All rows are made from the same 10 directions, up to rounding. Whole rows:
-20 -93 -210 -222 4 54 -101 179 81 -47 -160 196 57 68 -58 233 218 22 315
 -34 270 194 -210 -8

-147 -18 69 85 -273 215 58 122 512 121 -413 85 -232 270 -18 103 -226
 -242 -464 -490 -69 -71 637 74

1 18 -351 169 95 63 39 114 174 -184 85 -116 -304 144 -110 -32 94 -80 162
 -91 71 -77 -155 -22

15 115 -435 236 127 -29 73 -273 -123 -189 306 -91 52 192 -73 57 -9 -97
 236 204 47 -246 -402 161

107 70 107 29 -99 -91 -132 -10 103 -175 -254 -88 63 123 -85 -266 -315 55
 -82 -69 -167 33 149 -269

68 210 187 306 -180 48 8 -148 517 -94 -197 -24 -17 135 -60 230 -85 -67
 -199 199 -273 -137 -141 -44

197 -220 -540 79 35 -132 433 -126 -76 43 -244 135 -379 330 -43 -77 -154
 -68 -118 -264 -28 -342 192 14

-200 -64 206 -97 -190 341 46 -35 408 477 -268 385 131 -50 201 561 119
 -201 -372 -196 214 -58 264 263

-59 95 -55 -43 203 161 -189 -175 -225 75 371 -40 463 -192 88 -90 -7 -34
 200 143 256 42 -343 -12

-69 -79 -57 -224 -86 -15 -76 -74 -153 166 -180 268 176 50 32 55 -73 -20
 -9 -197 258 -3 242 105

59 49 -148 131 54 354 313 -17 230 38 141 -164 289 226 -110 -28 -186 -308
 -85 -12 -271 242 -206 -17

-67 104 -38 293 -36 -20 102 74 173 -167 160 -222 -402 105 -102 -9 60 -85
 -76 -6 -202 -118 69 131

-122 320 -86 -3 -363 -124 -59 -86 72 40 -31 408 -41 278 -536 178 224
 -205 324 -106 299 242 81 504

The start of a row, then its end:
29 11 -130 -13 46 298 4 103 288 -4 -72 -39 212 121 -62 -42 -112 -164 33 -> -132 23 215 -143 -176
166 176 -309 302 -12 195 134 -205 449 -125 -103 -26 133 338 -183 42 -207
 -224 20 -> 57 -115 -79 -369 -126
-58 -116 -270 -170 0 40 27 101 -72 -47 -64 97 68 175 -44 133 50 -58 184 -> -105 137 123 -23 98
-107 100 563 228 -81 -373 -203 41 -199 -406 183 -535 -265 -158 169 -180
 -157 284 -271 -> 323 -593 -211 292 -35
-218 -324 -566 -73 308 292 -23 491 43 -306 170 -372 -277 152 198 21 79
 -85 176 -> -308 116 22 -25 -90
113 311 353 8 -233 -43 -66 9 194 133 -86 192 65 -59 -419 -228 55 -56 86 -> -32 19 404 36 -27
-148 110 322 77 -101 22 -144 -52 35 -205 104 -258 305 37 119 176 -156 5
 -132 -> 289 -354 40 -29 75
-369 -21 189 -10 230 544 -231 337 75 -152 516 -618 422 -142 295 -76 -148
 -183 -113 -> -30 -189 324 -30 -76
-467 297 292 116 -49 94 -389 -47 -214 -325 659 -432 459 -24 64 193 -8
 -103 130 -> 370 -165 141 -124 426
-169 38 -167 354 239 121 258 144 -181 -203 735 -615 -350 11 -1 -271 25
 -179 -60 -> 7 -339 -52 12 207
-53 139 147 365 -67 42 -62 28 454 -164 -30 -212 -365 14 48 109 6 -20
 -236 -> 59 -211 -273 34 -42
228 -198 222 -186 -149 -230 95 192 114 48 -587 168 -286 -12 -6 -87 -52
 222 -190 -> -144 -173 66 331 -302
-42 -15 131 14 -28 -154 -62 48 -127 -195 36 -183 -55 3 58 -20 -53 113
 -30 -> 125 -216 -29 80 1
9 -240 -299 -182 81 -440 46 -531 -882 186 -7 285 83 -18 305 -66 -225 198
 -88 -> -38 296 -655 344 241
-88 49 219 -126 -135 88 -59 5 64 113 -58 125 274 -13 -15 195 31 -56 -27 -> 45 4 210 31 121
-163 -50 -7 -221 -110 -24 -221 111 -105 -41 -143 96 97 86 -7 9 -66 3 62 -> -216 187 109 294 76
158 -302 71 -285 154 188 228 562 141 122 -152 -65 -186 -174 3 -163 201
 63 25 -> -203 -107 513 -5 -363
76 -268 -4 -255 -230 -211 179 199 32 -220 -549 84 -26 356 3 337 -82 120
 -43 -> 51 -381 164 173 -12
-93 56 526 -29 -226 56 -102 233 343 140 -230 45 -179 -154 -8 59 75 15
 -291 -> -141 -111 176 389 -21
139 -18 -334 -14 181 124 97 82 -28 -30 106 -62 32 71 -165 -325 -48 -90
 223 -> -150 111 183 -205 -197
-84 -1 324 -123 -45 224 -50 -48 81 465 -55 219 191 -269 140 -8 -17 -83
 -298 -> -218 216 48 294 22
318 -211 261 -101 17 -42 351 64 92 322 -342 139 -153 -196 94 -116 -13
 131 -326 -> -42 -236 53 131 -311
-146 1 -22 -22 -63 -94 -31 -159 -323 10 102 -29 98 97 48 -106 -223 -52
 -124 -> -122 3 -141 357 216
189 -141 -159 -12 92 108 399 19 5 138 -35 -11 13 94 -36 -109 -87 -101
 -100 -> -72 -193 114 -51 -102
316 -41 264 -1 195 -160 -160 -158 -37 39 -154 -11 90 -406 249 -211 -58
 360 -56 -> 298 -19 -222 -314 -546
105 -73 69 -207 -6 149 73 188 198 39 -161 112 259 -7 -52 235 169 6 169 -> 151 -58 411 -346 -129
-61 168 -48 200 -187 -45 50 -273 93 156 -58 197 -150 147 -126 14 -104
 -164 -194 -> -187 119 -281 308 266
19 -18 528 -9 -125 -486 -297 -247 -222 -78 -232 58 -77 -304 351 210 -2
 454 -225 -> 413 -141 -482 140 -51
5 -254 136 -201 -60 220 -198 115 463 26 -663 112 233 36 393 347 -223 92
 -318 -> -112 -11 -108 118 -383
12 -139 59 -89 199 208 59 -52 -130 67 150 -181 439 -121 293 17 -161 0
 -119 -> 158 -156 45 -193 -151
-227 63 488 -129 -139 -309 -386 45 -253 -221 104 -66 82 -234 165 350 245
 302 120 -> 443 -88 6 -25 216
244 112 431 -217 -198 -134 46 9 60 201 -264 322 245 -143 -261 2 142 114
 115 -> 198 -76 470 -153 -114
170 -161 -284 -232 -11 -192 162 -239 -290 125 -238 388 204 126 2 203 23
 83 175 -> 95 177 -87 -162 75
-140 159 60 -45 -110 296 -37 105 285 -43 114 14 413 142 -169 355 142
 -221 204 -> 164 -42 453 -340 191
190 -69 -411 -82 138 -158 -231 -3 -26 -167 -263 152 -147 34 -53 -220 -11
 181 336 -> -131 404 -175 -195 -356
149 12 -46 118 -71 -103 64 -162 189 -139 -253 38 21 166 21 205 -94 61
 -47 -> 218 -195 -188 -200 -96
8 -65 -188 -11 -171 179 271 8 385 -18 -291 167 155 392 -66 564 32 -200
 -22 -> 81 -184 120 -188 176
409 28 57 -6 6 -258 156 -224 -42 203 -258 309 -83 -151 -137 -201 42 186
 44 -> 123 54 -77 -191 -265
-10 -125 -229 34 44 16 146 -234 -104 125 -51 100 29 100 184 132 -133 -57
 -176 -> -65 63 -350 97 111
-46 435 400 80 -230 -13 -523 -111 317 183 -126 304 1 -245 -276 -242 57
 -1 52 -> -184 478 54 166 -68
-247 -21 151 -308 -99 -186 -505 345 -145 -394 -41 -55 72 -36 7 243 250
 239 419 -> 161 131 288 -59 64
228 114 113 -25 -89 -277 -164 -462 -191 165 -299 314 225 -76 -12 -278
 -310 159 -95 -> 4 190 -295 120 -198
-53 290 58 245 34 205 -123 -141 285 310 242 171 -147 -262 -122 -73 232
 -157 5 -> -117 427 -124 -104 94
-28 -171 34 -247 -124 35 -82 190 145 111 -441 223 -63 51 49 61 -44 29
 -111 -> -326 159 80 359 -103
-107 129 35 50 28 53 -298 -116 70 -46 96 29 163 -110 86 151 75 30 116 -> 142 226 -128 -216 24
22 374 36 228 -167 79 -33 -8 300 -18 91 17 -78 139 -474 -278 -22 -229
 108 -> -153 37 252 14 59
67 -121 -231 102 324 360 84 380 309 -104 164 -360 -214 -81 56 -255 53
 -79 49 -> -170 -42 155 -248 -392
-354 -76 33 158 -46 167 -1 162 229 -198 150 -278 -172 116 271 557 126
 -100 -203 -> 114 -242 -188 77 329
112 -344 -48 -165 136 -8 261 -136 -190 229 -166 126 127 -103 400 268 -28
 124 -234 -> 122 -79 -257 -39 -59
-100 -498 -75 -476 322 126 18 315 -448 97 99 -101 208 -267 470 99 121
 179 52 -> -29 100 147 -12 -126
-4 253 -192 247 3 -84 -260 -237 20 -456 131 -241 237 252 -108 -71 -252
 -13 225 -> 258 -96 -154 -341 -59
418 -168 395 -117 -21 -323 111 153 32 9 -497 9 -269 -217 31 -339 -93 376
 -200 -> 63 -354 70 134 -575
12 322 94 332 -166 -75 5 -244 263 -81 91 42 -65 91 -202 223 110 -80 35 -> 291 -108 -134 -253 215
-113 -11 87 -23 35 -175 -110 74 -243 -54 199 -58 -223 -178 54 1 209 137
 93 -> 72 78 -75 70 140
161 127 -172 56 68 -122 29 -216 -136 155 104 237 -72 -104 -188 -176 141
 20 225 -> 18 315 -91 -213 13
-109 201 310 147 -48 273 -176 -197 363 163 70 49 349 -167 154 334 37 -98
 -166 -> 227 43 -79 -240 52
236 -37 -72 -110 39 -253 28 -52 -111 9 -142 248 -84 -108 -89 69 255 220
 294 -> 226 141 4 -350 -110
-142 -228 99 -298 -51 112 34 347 -34 60 -133 -4 20 16 87 92 36 -17 -78 -> -223 -46 306 318 38
281 -48 -362 44 203 113 357 -125 -60 289 71 144 -51 -10 -150 -355 -35
 -130 48 -> -201 168 7 -156 -158
128 -171 -304 -50 230 124 83 48 63 16 -31 29 1 -46 128 82 111 41 143 -> 39 144 -64 -364 -206
7 81 87 0 -39 -141 -17 -234 -289 -49 120 -41 284 35 -4 -63 -172 30 3 -> 189 -132 -28 -18 93
-129 37 -197 130 61 32 92 80 -48 -149 327 -170 -170 90 -71 110 178 -99
 154 -> 76 -45 7 -141 245
83 161 147 125 89 79 86 -189 -38 104 308 -63 264 -164 -29 -22 55 -41 38 -> 305 -103 77 -371 16
-334 -187 -499 67 363 519 -66 41 35 -144 440 -357 311 88 447 361 -32
 -224 38 -> 22 138 -222 -350 114
134 121 200 328 -83 -123 136 -106 286 -150 -62 -157 -235 32 -8 124 -8 62
 -196 -> 306 -423 -208 -147 -59
